The first 10 rows are patterns. Each new row is the sum of 3 different patterns, raised or lowered, with some noise. Before adding, each is slid sideways (what falls off one end comes back at the other) and multiplied by a number that may be negative. Names go in the order of the patterns.
Some rows, each with the names of its patterns after it:
[-0.10, -0.23, -0.15, -0.16,  0.05,  0.14,  0.00, -0.05, -0.13,  0.11,
  0.07,  0.06, -0.12, -0.04,  0.24,  0.02, -0.01, -0.03, -0.04, -0.01,
  0.01, -0.23, -0.07,  0.16,  0.00,  0.12, -0.05,  0.05,  0.03, -0.02,
  0.11,  0.05, -0.13, -0.11,  0.11,  0.08]	S
[-0.01,  0.03, -0.13, -0.20,  0.02, -0.16,  0.07, -0.10,  0.02,  0.01,
  0.14, -0.13, -0.08,  0.08,  0.06, -0.04, -0.01,  0.03, -0.18,  0.03,
  0.00,  0.13, -0.09,  0.07, -0.11, -0.08,  0.08,  0.01,  0.03,  0.08,
  0.02,  0.07,  0.01,  0.05,  0.04,  0.01]	A
[ 0.07,  0.03, -0.10, -0.10,  0.02, -0.08, -0.04,  0.16,  0.08, -0.10,
 -0.03,  0.14,  0.14,  0.04, -0.08, -0.10,  0.07, -0.08, -0.23, -0.07,
  0.05, -0.07,  0.06,  0.09,  0.16,  0.16, -0.02, -0.04,  0.07,  0.24,
  0.05,  0.02,  0.00,  0.06,  0.10,  0.13]	B
[ 0.02, -0.03,  0.03, -0.05, -0.08,  0.05,  0.13,  0.05,  0.09, -0.18,
 -0.07, -0.03,  0.13,  0.02,  0.08, -0.03,  0.12,  0.05, -0.03,  0.06,
 -0.13,  0.03,  0.00, -0.09, -0.02, -0.10,  0.08,  0.05, -0.08,  0.08,
  0.02,  0.02,  0.16, -0.05,  0.09, -0.24]	R
[ 0.01, -0.06, -0.03, -0.03,  0.09,  0.01,  0.24, -0.05, -0.03,  0.04,
 -0.07,  0.06,  0.09, -0.04,  0.00, -0.04,  0.05, -0.09,  0.07, -0.14,
  0.14,  0.06,  0.04,  0.09, -0.05,  0.01,  0.00,  0.04, -0.04,  0.17,
 -0.04,  0.02, -0.07, -0.15, -0.06, -0.08]	P
[-0.07,  0.16,  0.01,  0.11,  0.02,  0.03, -0.06, -0.19, -0.05, -0.04,
  0.12,  0.10,  0.24,  0.20, -0.15,  0.04, -0.05, -0.14, -0.06,  0.06,
  0.10, -0.02, -0.09,  0.05, -0.02, -0.06, -0.09,  0.16,  0.03, -0.01,
  0.11, -0.15,  0.02, -0.06, -0.05, -0.12]	Y
[ 0.07,  0.12,  0.04,  0.01, -0.15,  0.06,  0.10,  0.02,  0.04, -0.08,
  0.07, -0.01,  0.10,  0.26, -0.12, -0.03, -0.04, -0.09, -0.04,  0.23,
  0.12, -0.09,  0.01,  0.06,  0.17, -0.17,  0.02, -0.03,  0.11, -0.04,
  0.03,  0.13,  0.07,  0.03,  0.07,  0.12]	K
[ 0.09, -0.07,  0.02, -0.04, -0.06,  0.08, -0.02,  0.10, -0.08,  0.02,
 -0.08, -0.02,  0.01,  0.04, -0.11, -0.02,  0.09,  0.12,  0.06,  0.13,
 -0.18,  0.01, -0.07, -0.02,  0.12,  0.23, -0.02,  0.04, -0.01,  0.07,
 -0.07,  0.14, -0.04, -0.16,  0.34,  0.05]	V
[ 0.05, -0.08, -0.05,  0.02, -0.10, -0.20, -0.11, -0.01, -0.01,  0.02,
 -0.01, -0.09, -0.11,  0.09, -0.01, -0.08,  0.08,  0.03, -0.05,  0.03,
 -0.08, -0.08,  0.01, -0.14,  0.04,  0.05,  0.08,  0.02,  0.08,  0.05,
  0.03, -0.11,  0.07,  0.14, -0.04, -0.14]	Z
[-0.01,  0.05, -0.04, -0.16,  0.09,  0.01,  0.10, -0.13,  0.03,  0.00,
  0.13,  0.03,  0.06, -0.04,  0.08,  0.00,  0.11,  0.14,  0.07, -0.03,
  0.10,  0.17, -0.07, -0.09,  0.05,  0.02,  0.05, -0.12,  0.05, -0.10,
 -0.08,  0.13, -0.02,  0.08,  0.14, -0.04]	X

New rows. What belongs after each?
[-0.11,  0.17,  0.10, -0.05,  0.11,  0.07,  0.03, -0.11,  0.11,  0.07,
 -0.10, -0.21, -0.08, -0.28, -0.15,  0.05, -0.25, -0.02, -0.31,  0.06,
  0.15,  0.18, -0.33, -0.17,  0.36,  0.11, -0.07, -0.14, -0.12, -0.16,
 -0.07, -0.42, -0.04,  0.06, -0.03,  0.02]	S A B
[-0.09, -0.22,  0.03,  0.02,  0.08, -0.14, -0.01, -0.07,  0.04,  0.23,
  0.07,  0.08,  0.04, -0.09, -0.14,  0.11, -0.09, -0.23,  0.03, -0.03,
  0.11, -0.31,  0.03,  0.13,  0.01, -0.01, -0.01, -0.15,  0.12,  0.14,
  0.05,  0.03, -0.04, -0.01,  0.13, -0.02]	S K X
[ 0.19,  0.27,  0.10,  0.16, -0.01,  0.03, -0.03,  0.01, -0.01, -0.03,
  0.08, -0.08,  0.14,  0.06,  0.03,  0.13,  0.02,  0.11,  0.10, -0.05,
  0.17,  0.05, -0.02,  0.08,  0.09,  0.06, -0.10,  0.30,  0.10,  0.08,
 -0.13,  0.08,  0.15,  0.14, -0.09,  0.08]	B R K
[ 0.07,  0.11,  0.53,  0.09,  0.07,  0.12,  0.19, -0.03,  0.11,  0.14,
  0.08,  0.20,  0.03, -0.17, -0.08,  0.05,  0.16,  0.02,  0.00, -0.08,
  0.10,  0.03,  0.38,  0.57, -0.04,  0.30,  0.02,  0.00, -0.03,  0.33,
  0.07,  0.04,  0.07,  0.03,  0.24,  0.09]	A B K
[-0.27, -0.22,  0.08, -0.06, -0.07, -0.17,  0.02,  0.12,  0.18,  0.11,
 -0.28, -0.30, -0.19, -0.14,  0.12, -0.17, -0.01, -0.11, -0.02, -0.26,
 -0.36, -0.27, -0.18, -0.02, -0.03, -0.14,  0.00,  0.25, -0.26, -0.33,
 -0.13, -0.10, -0.09, -0.10, -0.05, -0.07]	S Y V
[ 0.23,  0.04,  0.01,  0.18,  0.18,  0.08,  0.04,  0.15,  0.18, -0.06,
  0.22,  0.14, -0.13, -0.08,  0.07,  0.20,  0.14,  0.03,  0.01,  0.00,
  0.02,  0.06, -0.08,  0.03,  0.08,  0.13,  0.07,  0.10, -0.09, -0.12,
  0.13,  0.22,  0.03,  0.00,  0.05,  0.07]	A R X
[-0.03, -0.11,  0.21,  0.03, -0.10,  0.07,  0.00,  0.11,  0.01, -0.17,
  0.04,  0.17,  0.17, -0.12,  0.04, -0.11,  0.14,  0.12, -0.09,  0.00,
 -0.05, -0.14,  0.18,  0.16,  0.00, -0.12,  0.10,  0.24,  0.35,  0.23,
  0.11, -0.22, -0.01,  0.05,  0.34, -0.05]	S R V
[ 0.17,  0.14,  0.03, -0.02,  0.02,  0.23,  0.05, -0.10,  0.01,  0.07,
  0.00,  0.14, -0.09, -0.04,  0.15,  0.09,  0.24, -0.09,  0.05,  0.04,
  0.11,  0.04, -0.06, -0.07, -0.18,  0.08,  0.16, -0.06, -0.12,  0.02,
 -0.23,  0.08,  0.14,  0.05, -0.01,  0.03]	S P X
[ 0.03, -0.02, -0.18, -0.07, -0.01, -0.03, -0.02,  0.15, -0.26,  0.03,
 -0.08,  0.10,  0.08,  0.15,  0.11, -0.05,  0.11,  0.02, -0.07, -0.10,
 -0.10, -0.22,  0.02,  0.02, -0.09,  0.04, -0.06, -0.02,  0.18, -0.02,
  0.15, -0.10,  0.18, -0.10,  0.15, -0.28]	A P Z
[ 0.01, -0.25,  0.18, -0.07,  0.09,  0.02,  0.06, -0.15, -0.05, -0.04,
  0.21,  0.03, -0.05,  0.02,  0.21,  0.01, -0.04, -0.07, -0.05,  0.15,
  0.16, -0.02,  0.06, -0.05, -0.07,  0.02,  0.02,  0.07,  0.03, -0.08,
  0.07,  0.06, -0.06, -0.12, -0.04,  0.00]	Y Z X
[-0.23, -0.20, -0.24, -0.09, -0.05, -0.06, -0.23, -0.11, -0.06, -0.31,
 -0.13, -0.35, -0.21, -0.15, -0.32, -0.09, -0.25,  0.00, -0.02, -0.38,
 -0.14, -0.22, -0.21, -0.17, -0.14,  0.03, -0.28, -0.22, -0.27, -0.22,
 -0.32, -0.36, -0.01, -0.13, -0.06, -0.01]	R Y X
[ 0.16,  0.02,  0.12,  0.02, -0.03,  0.07, -0.05,  0.04,  0.07,  0.12,
  0.09, -0.04, -0.01,  0.06,  0.22,  0.06,  0.03,  0.18,  0.21,  0.02,
  0.15,  0.07, -0.04,  0.13,  0.12,  0.02,  0.08,  0.14,  0.07,  0.01,
 -0.08, -0.09, -0.08,  0.22,  0.00,  0.17]	S Y K
[-0.16, -0.04,  0.00, -0.34, -0.04, -0.13, -0.38,  0.17,  0.05, -0.05,
  0.03, -0.03, -0.10, -0.29, -0.01, -0.25, -0.16, -0.26,  0.14,  0.00,
 -0.01, -0.19, -0.23, -0.22, -0.33, -0.34, -0.10, -0.10, -0.06, -0.06,
 -0.13, -0.17, -0.07,  0.04,  0.03, -0.12]	Y K X
[ 0.13,  0.16, -0.04, -0.04, -0.18,  0.21,  0.13,  0.03, -0.13, -0.01,
  0.33, -0.14,  0.08,  0.31,  0.20,  0.07,  0.02,  0.09, -0.09,  0.22,
 -0.03, -0.09,  0.07,  0.23,  0.18, -0.30,  0.01,  0.12,  0.17, -0.10,
 -0.09,  0.04, -0.03,  0.23,  0.21,  0.33]	B K V
[-0.03,  0.01,  0.05, -0.12, -0.31, -0.26, -0.13, -0.15,  0.16, -0.11,
 -0.08,  0.01,  0.33,  0.01, -0.24, -0.07, -0.31, -0.03,  0.03,  0.11,
  0.28, -0.01,  0.17, -0.17, -0.18, -0.45,  0.03,  0.22, -0.13,  0.02,
  0.04,  0.14,  0.04, -0.13,  0.05,  0.47]	B P Y
[-0.02, -0.05, -0.16,  0.00, -0.01,  0.04,  0.06, -0.08, -0.05,  0.06,
  0.00,  0.06, -0.12, -0.09, -0.11,  0.19,  0.05, -0.14, -0.01,  0.01,
  0.00,  0.01, -0.05, -0.05,  0.18,  0.08, -0.14,  0.03, -0.10,  0.09,
 -0.09, -0.02,  0.13, -0.09, -0.11,  0.20]	S R Z
[-0.27, -0.09,  0.06, -0.06, -0.15, -0.06, -0.04,  0.21,  0.05, -0.17,
 -0.09, -0.16, -0.09, -0.13, -0.19, -0.11, -0.07, -0.18,  0.15, -0.07,
 -0.19, -0.05,  0.05,  0.13, -0.11,  0.06,  0.04, -0.23, -0.08, -0.06,
 -0.04, -0.10, -0.12,  0.16, -0.07,  0.01]	S R X
[ 0.15, -0.19, -0.13, -0.06, -0.30, -0.20, -0.24,  0.16, -0.24, -0.22,
 -0.23, -0.03, -0.20, -0.61, -0.24, -0.26, -0.03, -0.02,  0.24, -0.01,
 -0.15, -0.06, -0.34, -0.16, -0.33, -0.02, -0.18, -0.42, -0.07, -0.15,
 -0.14,  0.02, -0.07, -0.29, -0.28,  0.04]	S Y K
[ 0.12, -0.06, -0.04, -0.06,  0.19,  0.12,  0.20,  0.14, -0.14, -0.06,
 -0.02, -0.04,  0.04,  0.01,  0.09, -0.02,  0.26,  0.08, -0.12,  0.01,
  0.12,  0.13,  0.01, -0.02,  0.11, -0.06,  0.09, -0.05,  0.03,  0.01,
 -0.03,  0.15,  0.06,  0.00, -0.01,  0.14]	R V X
[-0.02, -0.10,  0.01,  0.08, -0.10, -0.12,  0.05,  0.03,  0.05, -0.10,
  0.02, -0.11, -0.23, -0.08, -0.02,  0.04, -0.07,  0.13, -0.36, -0.08,
  0.02,  0.02, -0.24, -0.24,  0.27,  0.01,  0.05, -0.09,  0.05, -0.20,
 -0.23, -0.09,  0.01, -0.04,  0.00,  0.03]	A Y K
[ 0.05,  0.16, -0.33, -0.08, -0.12,  0.11, -0.14,  0.06,  0.00, -0.11,
  0.04, -0.07,  0.05, -0.10,  0.17,  0.03, -0.09, -0.18,  0.12, -0.17,
 -0.06, -0.17, -0.19, -0.05,  0.00, -0.27,  0.01,  0.00, -0.15, -0.26,
  0.11, -0.05,  0.18, -0.25, -0.06, -0.17]	B P V
[-0.29, -0.06,  0.00, -0.02,  0.04,  0.03,  0.30,  0.01, -0.12, -0.09,
  0.19,  0.07, -0.10, -0.03, -0.01,  0.07,  0.01, -0.03, -0.06, -0.21,
 -0.08,  0.15, -0.18, -0.15,  0.04,  0.06,  0.01, -0.14,  0.15,  0.01,
 -0.21,  0.12, -0.09,  0.13, -0.13, -0.14]	B R K
[-0.07,  0.29,  0.12, -0.06, -0.21, -0.11, -0.16,  0.15,  0.06,  0.09,
 -0.10, -0.13, -0.20,  0.06, -0.12, -0.14, -0.02, -0.07,  0.21,  0.06,
  0.09, -0.03, -0.05,  0.00, -0.17, -0.03,  0.11,  0.15,  0.02, -0.01,
 -0.30,  0.02, -0.31, -0.01,  0.04, -0.05]	R Y V
[ 0.14,  0.09,  0.10,  0.21, -0.09, -0.06, -0.09, -0.23, -0.10,  0.14,
  0.23, -0.13, -0.12,  0.00,  0.14, -0.08, -0.05, -0.14, -0.02, -0.11,
  0.09,  0.20,  0.13, -0.04,  0.09,  0.09, -0.04, -0.02,  0.07,  0.04,
 -0.23,  0.04,  0.05,  0.07,  0.14, -0.09]	B R K
[-0.01, -0.26,  0.02, -0.03,  0.25,  0.04, -0.18, -0.08, -0.01, -0.09,
 -0.43, -0.18,  0.08,  0.03, -0.05, -0.09,  0.14,  0.03, -0.03, -0.15,
  0.04,  0.18,  0.01,  0.08, -0.09, -0.18,  0.12,  0.13,  0.08, -0.08,
 -0.26, -0.03, -0.14, -0.06,  0.10, -0.20]	B R K
[-0.04,  0.08, -0.01,  0.06, -0.13, -0.08, -0.09,  0.23,  0.08, -0.10,
 -0.14, -0.12, -0.10,  0.03,  0.01,  0.03,  0.02, -0.04,  0.06, -0.02,
 -0.13,  0.01,  0.05, -0.03,  0.02,  0.05,  0.13, -0.04, -0.05, -0.12,
 -0.14,  0.08, -0.07,  0.25, -0.05,  0.05]	R Y K
[-0.10, -0.16, -0.13, -0.15,  0.16,  0.03,  0.01, -0.18,  0.05, -0.03,
  0.09, -0.15, -0.14,  0.16, -0.07, -0.08,  0.06,  0.02, -0.08,  0.03,
  0.00, -0.27, -0.08,  0.00,  0.01, -0.15, -0.13, -0.09,  0.00,  0.05,
 -0.07,  0.05,  0.27,  0.08,  0.00, -0.05]	B V Z
[ 0.15,  0.18,  0.05,  0.04, -0.02,  0.14,  0.11,  0.09, -0.05, -0.18,
  0.07,  0.25,  0.14,  0.18,  0.10, -0.15, -0.13,  0.16,  0.14,  0.15,
 -0.02,  0.30,  0.04,  0.07,  0.12, -0.02,  0.10, -0.09,  0.05,  0.07,
  0.16,  0.15, -0.01,  0.11,  0.17,  0.20]	B K V
[ 0.00,  0.16,  0.00,  0.11,  0.14, -0.11,  0.06, -0.10, -0.08, -0.16,
  0.11,  0.11, -0.03, -0.31, -0.05, -0.10,  0.16,  0.08,  0.12, -0.11,
  0.08, -0.02,  0.09,  0.12, -0.09, -0.01,  0.23,  0.14, -0.08, -0.06,
 -0.12,  0.04,  0.03, -0.18,  0.09,  0.08]	S P X
[ 0.01,  0.14,  0.19,  0.16,  0.18, -0.01,  0.09,  0.12,  0.14,  0.14,
  0.18,  0.17,  0.32, -0.05,  0.16,  0.11,  0.40,  0.11,  0.10, -0.02,
  0.15,  0.05,  0.11,  0.07,  0.14,  0.11,  0.13,  0.23,  0.32,  0.29,
  0.15,  0.02,  0.33,  0.36,  0.19,  0.14]	B R V
[-0.06,  0.01,  0.04, -0.14, -0.03, -0.10, -0.09, -0.02, -0.01,  0.01,
  0.11, -0.18, -0.06, -0.04,  0.05,  0.22,  0.32, -0.03,  0.10, -0.13,
  0.05, -0.19,  0.11, -0.15, -0.11,  0.25, -0.05,  0.02, -0.07, -0.02,
 -0.14, -0.02,  0.01, -0.06,  0.03,  0.01]	A B V
[-0.09, -0.11, -0.07,  0.03, -0.01,  0.24,  0.02, -0.08, -0.01,  0.15,
  0.31,  0.03,  0.01, -0.09,  0.19, -0.06, -0.06, -0.04, -0.03, -0.09,
 -0.08, -0.02,  0.06,  0.08,  0.00, -0.01,  0.00,  0.35,  0.07,  0.26,
  0.09,  0.00,  0.20, -0.12,  0.14,  0.10]	B R P
[ 0.05, -0.01,  0.11, -0.12, -0.07, -0.11, -0.40, -0.02, -0.07,  0.06,
  0.03,  0.02,  0.06,  0.23,  0.08, -0.15, -0.09,  0.22,  0.10,  0.21,
  0.13,  0.02, -0.10,  0.09,  0.02,  0.11, -0.25, -0.19, -0.01, -0.06,
  0.05, -0.04,  0.04, -0.03, -0.01,  0.19]	S B R
[ 0.04, -0.05, -0.28,  0.03, -0.07,  0.10,  0.04,  0.09,  0.09,  0.11,
  0.09, -0.09,  0.02,  0.03, -0.07,  0.13,  0.01,  0.08, -0.04,  0.06,
 -0.04,  0.06, -0.25, -0.08,  0.03, -0.06,  0.16,  0.11,  0.09,  0.01,
  0.03,  0.18,  0.03, -0.06,  0.01, -0.24]	B R P
[ 0.12, -0.05,  0.14,  0.01,  0.06,  0.03,  0.01,  0.05,  0.16, -0.21,
  0.01, -0.04,  0.09,  0.16,  0.15,  0.11,  0.10,  0.09,  0.21, -0.07,
  0.10, -0.17, -0.04,  0.24,  0.09, -0.01, -0.06,  0.06,  0.13,  0.14,
  0.08, -0.16,  0.02, -0.11,  0.10,  0.10]	R K V
[ 0.24,  0.21,  0.27,  0.37,  0.35,  0.32,  0.00,  0.24,  0.15,  0.05,
  0.36,  0.20,  0.27,  0.15,  0.31,  0.09,  0.02,  0.15,  0.24,  0.22,
  0.34,  0.31,  0.30, -0.10,  0.22,  0.21,  0.17,  0.42,  0.29,  0.22,
  0.37,  0.31,  0.20,  0.16,  0.04,  0.19]	R Y Z
[-0.15, -0.20,  0.10, -0.13,  0.05, -0.12,  0.24, -0.23, -0.01, -0.03,
 -0.18, -0.14, -0.12, -0.11, -0.08, -0.19, -0.27, -0.17, -0.25,  0.08,
  0.04,  0.17,  0.09, -0.19, -0.05, -0.04, -0.03, -0.34,  0.01, -0.34,
 -0.12, -0.07, -0.06,  0.02,  0.05, -0.09]	P K X
[-0.02, -0.03,  0.12,  0.09,  0.15, -0.22, -0.09,  0.13, -0.02, -0.03,
  0.00,  0.05,  0.22, -0.05, -0.29,  0.07,  0.41,  0.00,  0.20,  0.03,
  0.06,  0.20,  0.29,  0.24,  0.09, -0.11, -0.12,  0.11,  0.12,  0.04,
 -0.13, -0.03, -0.06, -0.04,  0.16,  0.15]	S B Z
[ 0.08,  0.13,  0.18,  0.06, -0.04, -0.12,  0.08, -0.08, -0.17, -0.17,
  0.27,  0.05,  0.03, -0.09,  0.01, -0.05, -0.29,  0.14, -0.05,  0.14,
 -0.04,  0.33,  0.12, -0.03,  0.04, -0.10, -0.07, -0.11, -0.12,  0.09,
 -0.14, -0.12, -0.01, -0.13, -0.18, -0.14]	A Y Z
[ 0.12, -0.32, -0.06,  0.05, -0.08, -0.09,  0.05, -0.06, -0.14, -0.07,
  0.13,  0.07,  0.12, -0.15,  0.12,  0.02,  0.04, -0.03, -0.15, -0.04,
 -0.06, -0.24, -0.23,  0.04, -0.18,  0.00, -0.17, -0.03,  0.18, -0.03,
 -0.07, -0.20, -0.11, -0.15, -0.10, -0.07]	B P Z
[-0.09, -0.44, -0.10, -0.35, -0.28, -0.23, -0.22, -0.12, -0.34, -0.12,
 -0.30,  0.01, -0.12, -0.32, -0.10, -0.39, -0.33, -0.24, -0.18, -0.20,
 -0.33, -0.27, -0.35, -0.23, -0.57, -0.32,  0.05, -0.40, -0.30, -0.05,
 -0.23, -0.18, -0.20, -0.06, -0.25, -0.23]	Y V Z
[ 0.26,  0.23,  0.02,  0.27,  0.26,  0.10,  0.16,  0.14,  0.26,  0.63,
  0.25,  0.48,  0.05,  0.35,  0.25,  0.18,  0.15,  0.28,  0.23,  0.25,
  0.30,  0.42,  0.34,  0.13,  0.25,  0.11, -0.09, -0.08,  0.35,  0.22,
  0.40,  0.36,  0.30,  0.19,  0.13,  0.33]	A R Y
[ 0.04,  0.10,  0.02,  0.09, -0.01,  0.08,  0.07, -0.28, -0.33,  0.08,
 -0.03,  0.00, -0.21,  0.02, -0.23, -0.06, -0.15,  0.11, -0.12, -0.13,
 -0.06,  0.10, -0.12, -0.05,  0.02, -0.05, -0.12, -0.21, -0.04, -0.05,
 -0.06, -0.09, -0.26,  0.01,  0.02,  0.04]	S V X
[-0.09, -0.24, -0.13, -0.16, -0.07, -0.23,  0.26,  0.00,  0.10, -0.19,
 -0.02,  0.04,  0.09, -0.14, -0.07, -0.18,  0.18,  0.05,  0.09, -0.07,
 -0.02, -0.21, -0.03, -0.06, -0.20, -0.12, -0.01,  0.11, -0.12, -0.15,
  0.12, -0.04,  0.00, -0.10, -0.17,  0.09]	B R X
